The groups are shells around one centre, one inside the other: the same stretched ball of 3 dimensions in 10 sizes.
In the rows, zero is written as 128.
Known rows, each followed by its group:
[115 120 134 140 147 123 144 114 129 126 142 107 147  96 105 122 129 103]  V
[131 112 124 127 134 119 133 120 135 124 131 103 138 114 123 122 125 107]  Z
[162 134 122 112  82 139  97 153 131 117 111 133 109 173 149 131 132 163]  B
[150  98 112 119 116 115 124 125 145 115 128  93 135 130 126 123 121  98]  P
[157 117 117 105 107 122 107 138 137 126 107 115 117 156 161 126 124 143]  Z
[ 77 140 157 149 191 123 164  98 112 149 142 122 155  62 112 119 134 119]  P
[192 105 100  83  72 120  81 156 148 117  88 111  98 199 189 129 119 156]  M
[196  76  87  77  87 101  90 142 161 116  90  82 108 185 191 124 109 118]  E
[ 66 161 169 166 183 140 167 104 102 144 156 140 157  57  84 122 143 130]  D
[131 124 129 132 123 129 128 127 130 121 134 115 135 122 115 125 130 121]  D
[132 113 126 117 141 115 129 120 133 134 118 106 133 120 147 122 123 122]  J
[ 52 167 176 177 196 142 178  97  97 146 165 143 165  40  70 121 146 125]  V
[160 129 121 106  93 132  99 148 132 123 105 128 110 169 161 129 129 161]  B
[ 87 160 160 152 160 142 148 117 106 140 142 144 143  88 105 125 142 148]  Z
[176 121 111 102  75 132  90 155 139 114 104 123 105 184 160 130 127 156]  J
[125 141 138 140 117 141 127 133 122 121 137 131 132 124 107 127 137 137]  V
[ 76 183 173 166 154 158 150 123  94 139 150 165 143  86  88 128 151 165]  E
[144 134 128 130  97 140 114 142 129 114 130 128 125 145 117 129 134 140]  M
[118 168 152 138 117 153 120 142 108 132 126 158 121 134 125 131 144 180]  P
[ 76 133 154 156 191 122 170  95 115 143 152 114 162  53  94 118 133 101]  T
[125 142 139 124 131 133 123 131 120 136 118 134 125 129 144 126 133 156]  T
[116 124 135 140 142 126 141 117 128 126 141 112 144 100 107 122 130 109]  J
[119 156 147 138 122 147 125 136 113 129 130 146 127 127 120 129 141 162]  D
[ 78 138 156 150 190 123 165  98 113 147 144 120 156  61 108 119 134 115]  E
[163 116 113 118  85 131 106 144 140 109 123 113 121 159 129 128 127 128]  G
[ 50 180 182 181 188 152 174 104  91 145 166 155 161  46  66 123 151 140]  T
[ 34 178 188 182 216 143 187  91  88 157 165 150 169  24  72 120 149 134]  G
[203 109  96  83  52 127  72 166 149 110  88 116  93 214 186 132 121 163]  M
[136  98 118 119 141 108 134 115 141 127 126  91 140 113 134 120 119  96]  B
[ 29 178 190 186 221 143 191  88  88 157 169 149 172  17  65 119 149 128]  G

New rows, each followed by its group:
[ 69 169 170 174 168 150 163 111 100 136 162 148 156  64  69 124 148 134]  E
[174 108 106 108  79 127  99 147 145 108 116 108 116 170 142 128 124 129]  E
[178 112 107 101  78 127  93 151 143 113 106 114 109 180 158 129 124 144]  Z
[131 163 145 132 103 153 111 148 113 126 122 156 116 149 130 132 142 181]  P
[199  94  92  83  67 116  81 155 154 110  93 100 102 199 181 128 116 139]  J
[115 130 137 144 137 131 140 120 125 124 144 118 143 103 100 124 133 114]  T
[144 100 115 114 130 110 125 121 142 125 121  94 133 126 142 122 119 105]  Z
[ 96 139 150 137 170 125 148 110 115 146 130 125 143  88 129 121 133 134]  P
[182  95  99  90  88 113  94 144 151 117  98  98 110 177 174 126 117 130]  Z
[200  86  89  82  71 111  84 150 158 110  94  92 105 194 180 127 113 127]  J
[122 149 143 131 127 139 124 133 117 133 124 139 126 127 132 127 137 158]  D
[122 143 140 140 121 141 128 132 120 123 136 133 133 122 109 127 137 140]  D
[ 93 129 145 151 169 124 158 104 121 134 150 112 156  72  94 120 132 101]  V
[113 121 135 138 150 122 145 113 128 129 140 108 146  95 109 121 129 105]  D
[113 155 149 138 131 143 129 131 113 133 130 144 130 119 121 127 140 158]  Z
[ 97 128 145 141 171 121 153 106 121 140 138 114 150  80 115 120 130 113]  D
[144 153 135 127  89 150 105 152 120 119 121 148 114 160 130 132 140 172]  M
[171  91 101  99 101 110 107 135 151 117 109  91 121 158 157 124 116 112]  Z
[ 49 170 179 173 201 141 177  97  94 152 158 146 162  41  82 121 146 134]  E
[ 59 181 179 172 179 152 165 110  92 147 156 159 153  61  82 125 151 154]  T
[110 133 140 148 141 132 144 118 123 125 147 119 146  96  95 123 134 113]  E
[155 137 125 115  90 140 102 150 128 120 113 134 112 165 146 130 133 162]  J
[220  88  82  68  48 114  65 165 160 108  78  99  89 225 204 130 113 150]  P
[ 87 147 155 157 164 136 156 111 112 135 151 129 152  76  90 123 139 122]  Z
[129 109 124 133 136 118 138 117 136 121 139  99 144 107 110 121 125  96]  P
[104 155 152 151 136 146 139 126 112 129 144 141 139 104  99 127 142 144]  D
[177 113 107 103  76 128  93 151 143 112 108 114 109 179 155 129 124 143]  D
[148 151 133 126  85 150 103 153 122 117 122 146 114 163 129 132 139 170]  P
[179 107 105  94  84 121  92 149 145 117  99 110 108 180 171 128 121 144]  Z
[141 151 136 124  98 146 107 148 120 124 117 146 114 156 139 131 138 173]  T
[150  97 112 111 123 111 122 124 144 122 119  93 131 133 143 122 119 105]  Z
[158 134 124 108  93 136  99 149 129 124 105 133 109 169 160 130 131 167]  T
[167 122 115 108  83 132  97 150 137 115 110 122 111 172 151 129 128 150]  Z
[198  87  90  82  73 111  84 150 157 112  92  93 104 194 183 127 114 131]  J
[ 72 165 168 162 175 143 160 109 101 144 150 145 151  68  93 123 144 141]  D
[ 54 158 172 178 196 138 180  95 102 143 169 134 169  37  64 120 144 111]  M
[156 124 119 118  92 133 107 144 135 114 121 120 120 156 133 128 129 139]  J
[121 155 145 140 116 148 124 138 115 126 132 146 127 129 115 129 141 159]  J
[ 85 161 161 161 156 145 152 117 106 134 152 143 148  82  87 125 144 138]  D
[ 93 177 165 154 141 155 138 130 100 137 140 161 134 105 105 129 148 171]  E
[ 83 171 166 159 156 150 149 121 101 139 146 154 143  87  96 126 147 156]  J
[110 156 149 147 129 147 133 131 113 128 140 143 135 113 104 128 142 150]  D
[ 81 139 155 152 183 126 163 101 114 143 147 121 156  64 101 120 135 114]  J
[ 23 189 195 196 216 152 192  91  83 153 177 159 174  15  50 121 154 133]  G
[ 96 145 152 142 162 131 147 114 114 141 135 131 142  91 118 123 136 137]  D
[ 81 162 164 157 166 142 154 114 104 142 146 144 147  79  99 124 143 144]  Z
[211  81  82  75  60 110  77 155 162 107  88  89 100 207 188 128 112 129]  V
[ 86 161 160 166 151 148 153 118 107 130 158 142 150  81  75 125 145 132]  P
[147 136 129 110 108 133 106 143 126 130 106 133 113 157 161 128 131 166]  P
[163 100 107 114  98 119 113 135 147 110 124  97 127 148 131 125 121 107]  G
[ 97 157 155 160 139 148 145 123 110 126 153 141 145  94  82 126 144 136]  P
[177 128 114 101  70 136  87 159 136 115 102 129 102 190 163 132 129 167]  T
[184 105 102  91  79 121  89 151 146 116  97 109 105 186 175 128 120 145]  D
[ 94 169 161 150 147 149 140 126 103 139 137 154 136 102 111 127 145 164]  V
[154  91 108 108 123 107 121 124 148 122 117  87 131 135 148 121 116 101]  J
[117 147 143 148 121 144 132 131 119 121 144 135 137 115  96 127 139 135]  P
[ 61 147 165 172 196 131 179  93 108 142 166 123 169  38  69 119 139 100]  P
[ 74 177 171 170 158 155 155 119  97 137 156 157 148  78  78 126 150 152]  T
[193  93  95  79  81 111  85 149 153 119  87  99 102 192 193 127 115 142]  M
[125 151 142 133 119 143 121 137 117 129 126 142 125 132 127 129 138 160]  Z
[214  79  81  67  63 106  73 156 163 112  79  89  95 212 205 128 109 137]  P
[211 103  91  79  45 125  68 168 153 106  87 112  91 221 186 132 120 158]  M
[ 72 176 173 160 171 149 155 115  96 147 145 157 145  77 101 125 147 160]  M
[214  61  74  71  70  97  82 146 171 106  90  70 106 197 188 124 105 104]  P
